The first 7 rows are patterns. Each new row is the sum of 2 different patterns, raised or lowered, with some noise. Before adding, each is slid sideways (what falls off one end comes back at the other), maybe read backwards, and multiplied by a number that may be negative. Names go in the order of the patterns.
Known rows, each followed by the names of its patterns:
[-13  -5  -3  -1  -3   7   6   1 -11 -13 -40   1   2   5  -1 -21   0   0
  -9  32 -27 -13   8   5   1  -7   4  27  -2  19   0 -14 -11  -1 -15   4
  -2   6   0  -5   7  -3   5  21]  T
[ -4   5   7 -40  -3  -2  12  35  40  -5  10  11   3 -10  33  -3  -6  -3
 -11 -21 -26  19  21   1  -3  22 -25   0   0  -7 -11   0   1   0  -3  -1
   6   2   6  -2   3   1   3 -18]  D
[ 14  -5   1   1  -8  -1   4  -3  15   1   5  35  -5  -4  20  28  19   9
  -4   8  11  11  -4  -1  -8 -10  -4   0   2  -9  -3   9  36   3  -1  -1
  36   1 -12  -3   7  26  14  -2]  G
[-17 -12  -1   4   6  -9  -8 -14  -2  -5   1 -32  -8  -2 -19 -18  12   3
   8 -17 -20   2  -7  10  10   7   0 -31  11  10  -8 -40 -20 -19  -4  -3
 -25 -19   3  37   8  -5   6  -1]  Q
[ -1  10  -2   6  10 -12   4   7  -3  -4 -12   2 -38 -29 -14 -40  -9  18
  16   9  14  14  17   7   1 -25   4 -21  -3  30 -14   0   9 -26  16 -14
  -1   4 -10 -11  14  -6 -23   5]  R
[ 34  21   0  -7  -4   6  -5  -1   7  15  -8  -1  31 -10   4   1  12  -7
   1   1  -8   0   1   6  12   0   4 -17   6 -40 -13   0  -6 -17  -7  -1
   6   6   6  -9   2  -8  14  14]  H
[ -3   6  -9  13   8  -3   4 -18   0  -3   5  12  10 -17   1   5  10   6
 -14 -19  -9   4 -40 -40 -32  15   2  11  13  -8 -40 -16   4  -8  -1  12
  18  -3 -12 -12  13  15  12   0]  M

New rows, each followed by the names of its patterns:
[ -4 -12  -1 -51 -49 -46  -8 -45 -32 -26  -5  13  11 -17 -23   2  -4 -16
   0 -15 -33 -15 -25 -21 -21 -10   0 -18 -16   9 -16  -6 -24 -29 -23  -1
  -6 -15 -22 -14 -25 -44 -18  -8]  D M
[  8   7  23  29  10  15 -16   0   5  12  20  -3   9  19  39  16  22  16
   3  35  25   8 -16   5  12   8   2  23  22  -4   9   8   8   5  13   7
  18   7  32  11  14  29  30   6]  G Q
[  8  -6  18  14  34  14   3 -11   8   2  -5  -5 -28   0   5  15 -14   4
   8  29  17  -2   2  20  -4  14  -1 -11 -33   0  -2  -7 -17  15 -21   6
  -1   3  11  23  26  -8 -19  -2]  D Q
[ 18  18  19  14  -4   1   4  19 -32 -32 -35  13  17  29  24   5 -23  -2
  11  -4  15  25  11  16   0   0  19  30  21  11  14  19   5  24  14  12
  13   5  10  34  22  28  27   7]  H M
[ 10  -8   6  -3   0 -31 -27 -10  13  17   2   5  -2  -2 -22  12   2 -29
  11 -16  -3 -13  12   6   5  -4   1   1   4  -5  -9 -14   8  -1   6 -15
 -23  14  14  12  12 -10 -33 -16]  H M
[ -7   1 -11  -4  -4  -6 -15 -16 -19 -17 -14  -9 -13  -9  -5  13 -17 -11
 -33   4 -12 -22 -22 -10   5   2 -11   2 -21 -12 -13  -8  -5   4  -1  -1
 -16 -11  15 -15 -17   3  12  -4]  G H
[ -2  19  15  -3 -43 -22 -27 -33   7  -4  -1  -3  -8   7  -7   6 -11 -13
   2  -3   1 -31 -16  13   7  -4   0   1 -12   9 -27   8   3  -9  20  -9
 -27   3 -26   0 -10  11   9   1]  Q R
[ 16  21  32  -1 -14 -12  25 -14 -35 -18 -16   3 -31  12  16 -12 -14 -32
   2  14 -13   7  23  -9   6  -5   3   1 -10 -14 -14 -30   9  14 -19 -30
 -14 -16 -41 -14   4   9  -3  -3]  G Q
[ -5  41 -40  -9  13   4  12 -10 -14 -18 -24 -19 -20 -21 -19   2  27   4
  27  29  -8   3  19 -25 -11 -10 -15 -33  11   9  -4  -5  -4  17 -30  -9
  -2  -8 -18   1 -30 -53   5 -12]  D R
[ -5  -2  13 -13  19  26   6  20  12  10  -4  -7  -2  -8  -3  -8  19  49
  15  37  38   6  24  20  17  -4  -1  20  10  10  11  -4  13  -6   6  11
   4  23  18  15  -8  -1 -25  34]  R M
[54 50 24  6 16 60 27 39 74 28 14 10 12  7 54 57 71 18 41 63 42 13  1 19
 55 41 11 13 50 33 26 31 18 25 11  0 24 17 21 29 18 13  8 44]  G M
[52 57 50 45 51 36 46 29 42 42 47 60 43 19 53 48 49 15 39 41 45 46 59 51
 68 56 42 54 42 45 33 35 56 28 28 34 38 49 22 42 47 15 43 34]  T G
[-62 -32 -39 -56 -57 -52 -35 -33 -40 -55 -46 -18 -34 -47 -32  -2 -23 -54
 -53 -40 -77   6   3 -11 -51 -33 -19 -30 -64 -48 -56 -41 -17 -45 -52 -42
 -44 -45 -29 -46 -37 -54 -54 -35]  T M
[  4   5   0 -12  -7   1   4   9  -2   2 -14  19 -16  -8  10   3 -21  -9
 -11   9  11  -4  -5  -8 -13  -3   3  30  -1 -10  -2  17  13   5   1   1
  17   4  -5 -15 -17  -2  -4   2]  Q H
[ 11  -6  -6 -10  42  -6 -22   9  25 -12  -1   3 -15 -48 -26   0  -7  25
  11  39   4 -34   4  15   9  36 -12  12   9  -9  25  23 -12  12   7  -1
   2  -3  12   6 -22  15   5   8]  R M
[ -6  12  19  18  11   1  -7   6  10 -18 -34  16  -3 -18   5  16  22  35
  41  -2  15  16   4  12  33  12  -8  36  -1 -16   0  28  18   4  10  23
 -19   8  30  34  11  19   0   6]  D H
[  8  34 -15 -15   1  33  20  13  10  -3  19  20  -4 -14  -8   8  -6  -3
  11  22  -1  -5 -11   5  20  27  10   1  30  56  34  -8  16   8 -17   5
  23  25  16   5   9 -13 -18  -2]  Q M
[ 38   0  25   3  31  29  38  37  40  36  37  41  10 -13   7  -6 -16  37
  13  13  14  57  31  11  26   8  -4  35  18  24   0  25  16  15  18  30
  27  24  60 -18  19  21  11  40]  D R
[-22 -10 -11 -11 -48 -15 -12 -16 -39 -10 -25 -23 -26 -11  -9  32 -10 -18
 -29 -29   4  -9 -19  -1 -14  15 -17 -42 -21 -18 -24 -35 -74 -18 -25  -6
 -27  -5  -8   8  -8 -21 -22 -29]  T Q
[ -8   9   7   7   2  -5 -32 -16  -1 -51 -32 -12  20  13  18  21   7 -24
 -11  -9  -1 -10   8  34  -7  -5  -1  -1  23   3   3   2   3 -10  18   5
 -13   9  -9   9   0  12  18   2]  R M
[-19  -9 -12   1  -3 -20 -14 -24   9   1 -10   5  20 -14 -15 -15  16  -6
  -7 -17   0  -8  -6  -4 -14 -18 -12 -27 -49 -18  -1  12  -5  -5   2   6
  29   5 -17 -26   8   1 -17 -22]  G Q
[ 26  -3   0  13 -21  16  15   4  -8   1   3  -4 -29   0 -11  -1   9  12
   3  20  -4  18   8   9  27  -1  -9 -12 -26   2  -1  -6  -3   2   3  -6
   8  12  -4  44  -3  -7   9  -9]  T R
[ 10 -13   2  45  18   1  -5  25  57  21  18  10  59  35  22   6  20   7
  17   6  15  27   5  32  29  26  22  38  46  36  26  12  25  60  24  14
  37   5  -4  10  16  27  21  27]  G M
[ 14   8  -9  29  11  23   5  -1  33   6  15  15  -7   0   7  16  10  15
  10  14  18   8   5  13  20 -17   5   6   8   5   7  15   8  16  10   0
  14  17  21  38  40  26  13  11]  T H
[  1  -1   7  19  11 -10 -10  -3  17 -10 -12 -16  -2  10   5 -14   0   2
  11  21  17  12  -4 -13   8  -2  14  -8  -9   0  -6 -26   1  -3  -4 -29
   1 -11   7   3  10  -2  -7   3]  Q H
[32 20 21 28 10 34 51 55 46 40 36 61 40 34 26 30 25 30 42 27 33 34 27 39
 33 47 39 25 20 39 50 22 35 35 60 39 32 32 26 33 34 26 25 27]  G R
[  5  14 -14  10 -10  -8 -18 -32 -42 -16  12   2   4  56  12  33  11   7
 -13  28  -4  -4 -18 -13   0  -2  20  18  -9  -5  -1  23  19   2  31   7
   2   5 -18  -6  33  30   5   0]  D Q
[  1 -17 -33  -2 -33 -56 -47 -10 -22 -54 -44 -66 -47 -33 -19 -55 -23 -31
 -32 -31 -36 -28 -51 -40 -33 -31 -16 -51 -38 -33 -35 -62 -38 -43 -24 -45
 -42 -48 -31 -22 -19 -36 -49  -6]  Q M
[ 8 19 21 37 -5 25 22 17 31 38 44 21 11 25 11 12  4 10 22 22 13 16 22 26
 30 30 13 24 11 36 32 49 39 34 19 15 19 41 23 27 25 -6 -5 49]  D H
[ -5  11  17  -3  -7  13  -4 -31   3  11  19   3   6  19   9  28  11  -5
  -4  16   5 -20 -16 -11 -14  -4  22  21  -2   5   3  23  16   1  -2  26
  -9   4  16   5   8  12 -13   3]  Q R
[-10 -13  15  -1 -24   4   3   4   1  -1  -4 -16   6  15  -4 -22 -10   2
 -38 -50 -16 -35  -2  15  18  11  19  14  17   8  -6 -27  -3 -16  -6  18
 -30 -10  10 -23  -4 -15  -3  -3]  G R
[27 23 35 54 31  8 22 13  3 17 22 30 32 23 21 13 31 30 23 33 16 23 17 20
 41 21 25 29 19 14 43 16 28 20 15 49 32 21 27 35 46 45 25 31]  R M
[ -5 -14  -8 -20 -12 -12 -34 -16  -7 -14   0 -30 -16 -59 -47 -20 -57 -27
   1 -21   3   0 -10  -5 -13 -14 -44 -26 -38 -31  12 -24 -14 -10 -40  -5
 -30 -24 -13 -25 -30  -4 -29 -51]  T R
